The same things were measured in two ways. Each way mixes the same 11 hidden numbers, adds some noise and spreads widely along 7 directions of its own, which tell nothing about the thing.
In the rows, zero is written as 128.
Some things both ways: the first way, then the second way.
[117 157 125 160 123 138 126 120 155 133 125 123 178 118  64 128 135 122
  87 106 113]
[138 106 138 130 107 133 137 116 181 137 136 155 133 131 114 102 135 143
 108 112 110 133 143 146 121]

[ 68 113 115 130 179 131 122 158  85 189  77 116  61  93 159  79 142 118
  94 188  35]
[143 175 105  79 145 108 167 143 142 149 115 139 111  83 172  96  57 143
 102 148 173  88 148 119 144]

[ 56  73 132 133 125 125 128 171 172 176 152 154 195  67  99 146 116 211
 148 132 150]
[180  67 181 118 133 129  91  78  86 108 110 127 113 150  74 122 146 145
 124 129 103 174  90 137 127]

[ 98 125 114 103 181 134 106 156 122 125  91 204 159  91 165 135 100 101
 179  94  59]
[142 133  94  61 139  64 134 104  68  94 125 120 139 172  65  99  86 137
  76 144 115 119 115 115 128]

[130 128 114  91 123 120  90  94  89 121 130 152 144  96 119 121  89  82
 106 151 108]
[186 140 132 116 172 102 163  89 124 139 121 130 123  71 124  90 116 205
 101 139 131 122 107 125  93]

[123 115 146 126 154 135  37 106 160 144 164 178 199  43  87 115  91  57
 208 126  79]
[102 164 146  73 101 120 145 107 127 110 122 122 146 122 178 134  78 153
 141 146 143 116 101 100 124]

[156 127 135 149 136  89 140 129 107 161  87  76 100 143 106 106 163 111
  98 150 124]
[134 164 132  95 118 124 139  95 126  90 115 132 160 139 145 135 122 142
 146  76 103 133  99 112 111]

[160 188 116 158 169 125 143 152 145 107 164 170 127 197 128 187 105 168
 158  77 171]
[130  98 141 157 124 153 116 127 116 139 130 110 127 147 140 135 104 135
 124 127 158 128 108 132 160]

[146 165 118 167 141 125 174 143 129 139  82 115 173 153  83 144 171 142
 128  77 164]
[ 75 136 101 105  68 132  92 145 136  87 147 143 129 188 124 183 133  58
 142 128  95 138 116 112 149]

[ 97 114 102 155 188 137 105 179 130 167 183 213 153  75 155 133  86 162
 160  88 116]
[120 169  56 162 126 158 172 176 188 147 121 110  94 103 235 161  54 160
 135 148 169  81 115 115 149]

[ 83  94 113 117 119 109 173 141 118 141 122 126 133 167 186 129 157 191
  79  63 164]
[131 116  66 189 110 158 137 185 155 141 150 158 121 167 140 142  99  84
 124 138 156 133 180 172 147]

[ 74 110 140 128 105 116 134 123 108 174 113 116 118 131 161 117 141 173
  93 101 166]
[118 156  97 134  96 157 105 186 167 137 174 130 104 175 120 142 122  86
 117 105 160 115 145 118 181]

[101  41 143  92 110 108 122 164 114 173 119 128 143 116 163 120 150 180
 137 108 158]
[136 125  86 121 104 117  96 131  90 109 132 133  97 158 117 135  76 111
 125 131 131 136 107 136 144]

[ 27 170  86 116 167 169 133 153  94 147 104 165 111 129 178 109 114 174
 100 106 112]
[149  95  84 140 129 110  87 137 139 135 181 139 117 151  58 126 160 136
 113  91 112 132 100 163 120]

[115  75 128 136 169 132 152 180 167 127 187 148 116 185 173 171 109 205
 213 102 175]
[103 113  77 191 117 152 115 153 120 118 148 114 133 160 156 177 113 119
 147 109 128 124  79 133 117]

[ 61 119 126 137 126 124 118 135 114 149  83 102 134  73 124 100 111 130
 157 159 125]
[126  77  70 195 107 153  91 163 105 113 165 146 123 162 131 154 162  65
 175 121 139 154 110 179 133]

[134 124 141 133 165 117 114 175 137 125 145 171 168  99 105 144 119 128
 179 101  94]
[102 107  98 124  98 119 109 123 112 106 136 155 147 168 155 174 108  96
 158 122 126 146 118 160 113]

[138 133 113 125 150 155 145 108  82 124 166 129  96 173 155 132 116 124
 141 135 117]
[ 80 142 129 151 125 162 107 157 158 156 150 143 124 112  93 172 150  86
 102 101 116 124 137 142 110]

[ 98 133 141  76  81  99  99 100  98 129  85 132 146 147 133 126 156 141
 104 130 144]
[114 175 120  60 104 123 143 113 156  78 147 115 137 180 107 142 175 126
 118 110 109 128 112  87 134]

[ 98 112 124 125 171 149 119 159 171 123 147 134 104 183 156 140 134 149
 146 108 108]
[132  94 172 110  87 137 102  85 134 106 142 142 138 187  62  85 114 132
  96  82  93 154 115 124 119]

[ 91 174  77 134 205 133 172 174 132 151  61 104  43 208 186 129 110 188
 146 165 112]
[172 142 141 131 135 127 180 124 101 105  65 106 137 114 154 110 140 168
 130 149 137 145 132 124 135]

[190 210 120 143 165 156 107  98  84 119 138 169 129 166 126 156 115  77
 171  90 124]
[109 117 171 129 128 137 150 122 107 119  79 120 166 134 114 142 131 131
 109 123 106 142 127 127 103]

[158 159 111 108 168 135  74 146 191 122 134 202 211 123  97 174  86 119
 176  59 157]
[149 105  86 120 130 116 129 153 138 119 160 133 110 135 102  95 136 133
 121 132 130 120  98 140 111]

[105 130 117 133 169 101  92 173 151 143 137 179 157  97 121 115 109 150
 164 125  88]
[133 139 129  97  96 136 157  96 128  91  88 120 132 152 178 126 101 150
 147 120 138 141 121 134 137]

[117 156 118 105 139 111  92 150  63 102 112 192 127 105 164 116  86 112
 143 112  76]
[152 114  39 112 102  87 133 109  84  90 115 117 113 216 117 117  74 145
 106 118 145 139 130 168 149]

[135 208 125 120 113 108 131 102  71 122 110 108  90 198 125 141 150 149
  90 135 177]
[164  90 182 128 144 131 120 107 105 135 119 129 151 129  92 108 172 132
 124 114 137 152 128 148 143]

[119 103 144 116 130 126 116 136 110 155 127  74  77 167 157 113 139 146
 154 140 163]
[168  97 109 171 121 107 156 192 119 155  97 160 137 122 135  73  95 108
 105 157 158 129 192 168 159]

[129 162 114 161 172 140 133 129 176 130 184 168 153 162 102 171  86 169
 177 125 148]
[130  98 159 119 124 142 130 154 142 129 122 126 134 179  60 111 197 104
  85  70 126 143 137 141 113]

[171 121 147 185 151 124 129  91 164 139 179  86 107 120  70 159  74  87
 169 197 118]
[150 155 168 146 181 147 174 137 154 154 118 118 164  80 146 126 149 168
 111 102 138 107 113 101 103]

Other things, the second way, with their names:
J774: [170 121 128 100 136 111 134 114  95 143 115 115 110 114 142  93  83 165
 123 158 190 124 132 152 171]
J47: [101 142 155 166 139 116 166 163 152 181 101 137 163  33 209 137 122 137
 125 168 149  92 139 109 141]
J919: [138 101 114 157 138 160 157 159 161 141 136 156 123 133 164 127 125 100
 129 144 159 127 152 152 117]
J640: [153 165  69 124 133 117 143 159 146 155 137 127 103  93 166 113  73 146
 123 147 179  94 147 145 180]
J179: [116  95  89 178 183 119 131 131 105 159 144 129 160  66 133 162 109 155
 140 141 126 107  84 174  79]
J221: [ 83 142 101 119  93 162 122 159 166  99 163 160 132 186  97 157 169  52
 122  92 107 142 147 133 102]
J889: [181 154 176  89 120 148 169  80 142  76  95 117 127 167 142 119 128 191
 125 108 107 160  99  83  96]
J494: [185 119  97 134  95 116 149 168 139 108  98 156 106 186 148 102 103 124
 119 115 142 153 163 147 134]
J456: [133 149 130 132 164 143 121 116 124 137 128 140 131  74 112 164 135 133
 133 105 107 132 104 140  86]
J153: [106  81 124 133  96 133  86  85 103 106 148 141 124 162 100 142 133  93
 130 136 108 155 108 148 138]
J84: [115  89  75 135  85 105 126 140 124 140 129 154 112 124 160  82  84 108
 131 142 167 117 147 186 154]
J571: [120 105 143 165  95 135 108 163 109 143 109 169 114 145 123 144 131  67
 107 140 133 164 172 146 129]
J920: [136 126 202 147 186 137 148 122 108 188  95 111 145  27 127 129 121 173
  97 167 152 114 120 122 124]
J731: [115 113 160 111 118 125 117 131  95 162 125 135  85 107 121  98  78 115
  76 177 181 125 140 126 139]
J717: [158  97 204 138 124 141 119 118 143 145 119 147 160 137  91 114 150 134
 113 109 115 153 150 135 145]
J208: [157  93 126 155  92 138  97  96  69  96 131 128 134 200 151 121  90 127
 160  96 157 166 100 151 148]
J838: [146 122  88 100 121  83 135 122 127 140 118 157 123 123 108  98  81 130
  95 147 132 122 171 168 152]
J289: [121 109 148 205 121 154 153 120 140 128 101 126 171  90 153 127 170 148
 145 110  97 138 111 137 112]
J148: [165 138  60  95 143  41 146 128  93 116 141 119 143 153 133  95 116 185
 104  93 149 104  86 130 105]
J620: [103 138 178 130 119 176 157 143 175 140 133 148 147 107 145 134 158 113
 127 135 137 135 147 123  99]
J818: [ 82 141 149  88 101 159  86  99 106 115 151 121  91 126 111 133 116  91
 120 116 138 129  86 106 132]
J318: [151 156 110 125 136 119 134 155 149 140 130 141 137 124 113 151 123 120
 112 153 123 122 165 127 171]
J147: [ 92 164  92 115  96 161 102 185 175 158 175 160  94 114 117 112  97  55
 114 105 162 100 166 145 166]
J668: [129  84 133 168 121 151 115 135 109 123 130 127 151 169 120 141 133 117
 140  98 134 147 111 157 122]
J275: [141 184 135  82 136 113 173 114 142 108  99 103 159 136 181 160  84 179
 127 148 131 106 115  74 158]
J17: [122 113 151 129 133 117 136 148 112 157 111 156 138  79 113  93  89  87
  93 195 138 116 176 129 165]
J726: [121 164 157 104  78 112 154 166 152 133  86 149 120 122 190 130 122 114
 114 156 150 132 169  98 151]
J474: [126 115 210 152  73 170 123 110 122 122 101 154 108 124 167 113 167 109
 138 117 145 183 133 125 101]
J377: [ 99 129 110 173  85 176 136 173 164 118 132 139 113 164 182 173 119  89
 141 150 137 139 134 117 132]
J475: [150  73 100 177 159 118 152 150 145 166 138 148 129  82 131  68 123 131
 101 142 147 100 132 158 126]
J843: [173 104 146 143 167 124 156 160  80 144  94 123 137 108 105  89 114 117
 101 179 162 129 157 138 157]
J217: [128 131 130 176 119 122 104 159 136 171 145 165 107  63 184 154 140 128
 145 122 150 134 108 140  92]
J656: [121 106 154 133 135 141  96 119  93 110 129 122 150 168  47 141 175  86
 105  81  95 149 111 128 132]
J410: [185 156 120  76 186  79 144 125  86 135 122 107 133  78 138  99  69 196
 121 134 157  93  75 105 124]
J133: [145 100  51 144 173 139 104 132  82 127 149 108 120 136  91 131  88 118
 139  92 149 109  86 186 138]
J128: [192  98 118 100 116 124 152 140 103 114  99 142 108 153 133  65  75 119
 128 184 178 144 176 164 181]
J302: [162 124 179 146  95 174 125 139 173 120 126 159 112 159  82 102 192  88
 103 104 108 169 176 118 151]
J744: [146 105 179 141 119 124 118 104 130 155 133 150 124  73 147 108 119 150
 126 177 138 138 123 122 138]
J892: [120 130  66 133 102 118  95 173 132 126 163 138  94 165  75 117 134  81
  93  98 126 119 128 136 149]
J80: [188  90  88 119 125 120 150 181 104 148 112 129  81 174 140  80  41 144
 103 175 222 129 171 184 163]

Some of these things the first way, each followed by its name:
[177 143 149 152 156 123 174 168 157 152  92  71 100 198  76 162 134 167
 152 149 156]  J726
[179 141 142  99 105  99 141 150 117  62 121 118 128 222 107 174 152 151
 142 116 154]  J153
[ 99 210 118 152 153 153 163 129  55 163  67 122  99 168 137 118 176 147
 106  98 151]  J47
[ 57 107 109 122 182 145 121 177 112 155  99 166 112  92 182 107  85 150
 170 124  92]  J892
[143  79 147 102 104 106 112 115 127 137 115 109 137 147 108 131 145 126
 142 166 125]  J818
[132  77 149 125 113 129 114 104 105 161 165 107 168  58  68 114  83 108
 157 170 169]  J217
[ 36 127 107 151 128 139 145 133 121 160  89 121 145 106 120 104 165 161
  86 130 123]  J475
[ 90 103 150  75 113 100  96 147 101 153 101 173 151 115 150 127 126 165
 133 102 151]  J148
[129 210  99 161 162 118 104 113 138 131 117 164 171  89  77 124  74  99
 127 124 102]  J774
[214 140 119 161 146  99 109 117 113 111 189 101  85 171 106 140 104  99
 160 173 138]  J133
[159 140 158 142  89 111 145  99  78 139  95  83 103 158 113 146 148 120
 124 143 154]  J656
[146 153 120 109 166 148 139 146 143 123 100 186 160 163 128 178 106 134
 147  83 108]  J731
[108 114 111 119 127 135 119 103  92 126 186 160 151 137 153 138 128 145
 153  98 194]  J377
[115 154 129 128 158 127 100 175 136 119  90 115 107 155 107 105 137 131
 152 151  77]  J84
[ 86 116 101 171 186 131 114 128 162 214 133 165 188  28  99 111 101 122
 142 119 129]  J410
[135  85 171 114 106 158 119 129 120 138 135  70  86 165 124 150 149 129
 159 179  95]  J179
[ 88  92 139  75 114 110 106 145 103 177  93 136  95 140 178 140 153 172
  78 133 133]  J889
[109 122 159 116 141 136 161 188  91 175  26 140 127  96 148 146 122 144
 126  88  86]  J571
[129 165 144 191 115 140 141  84 133 144 154  59 117 130  58 130 125 109
 110 165 142]  J717
[103 188  68 119 130 107 129  87  75 136 111  90  90 195 151  93 183 143
  57 140 188]  J128
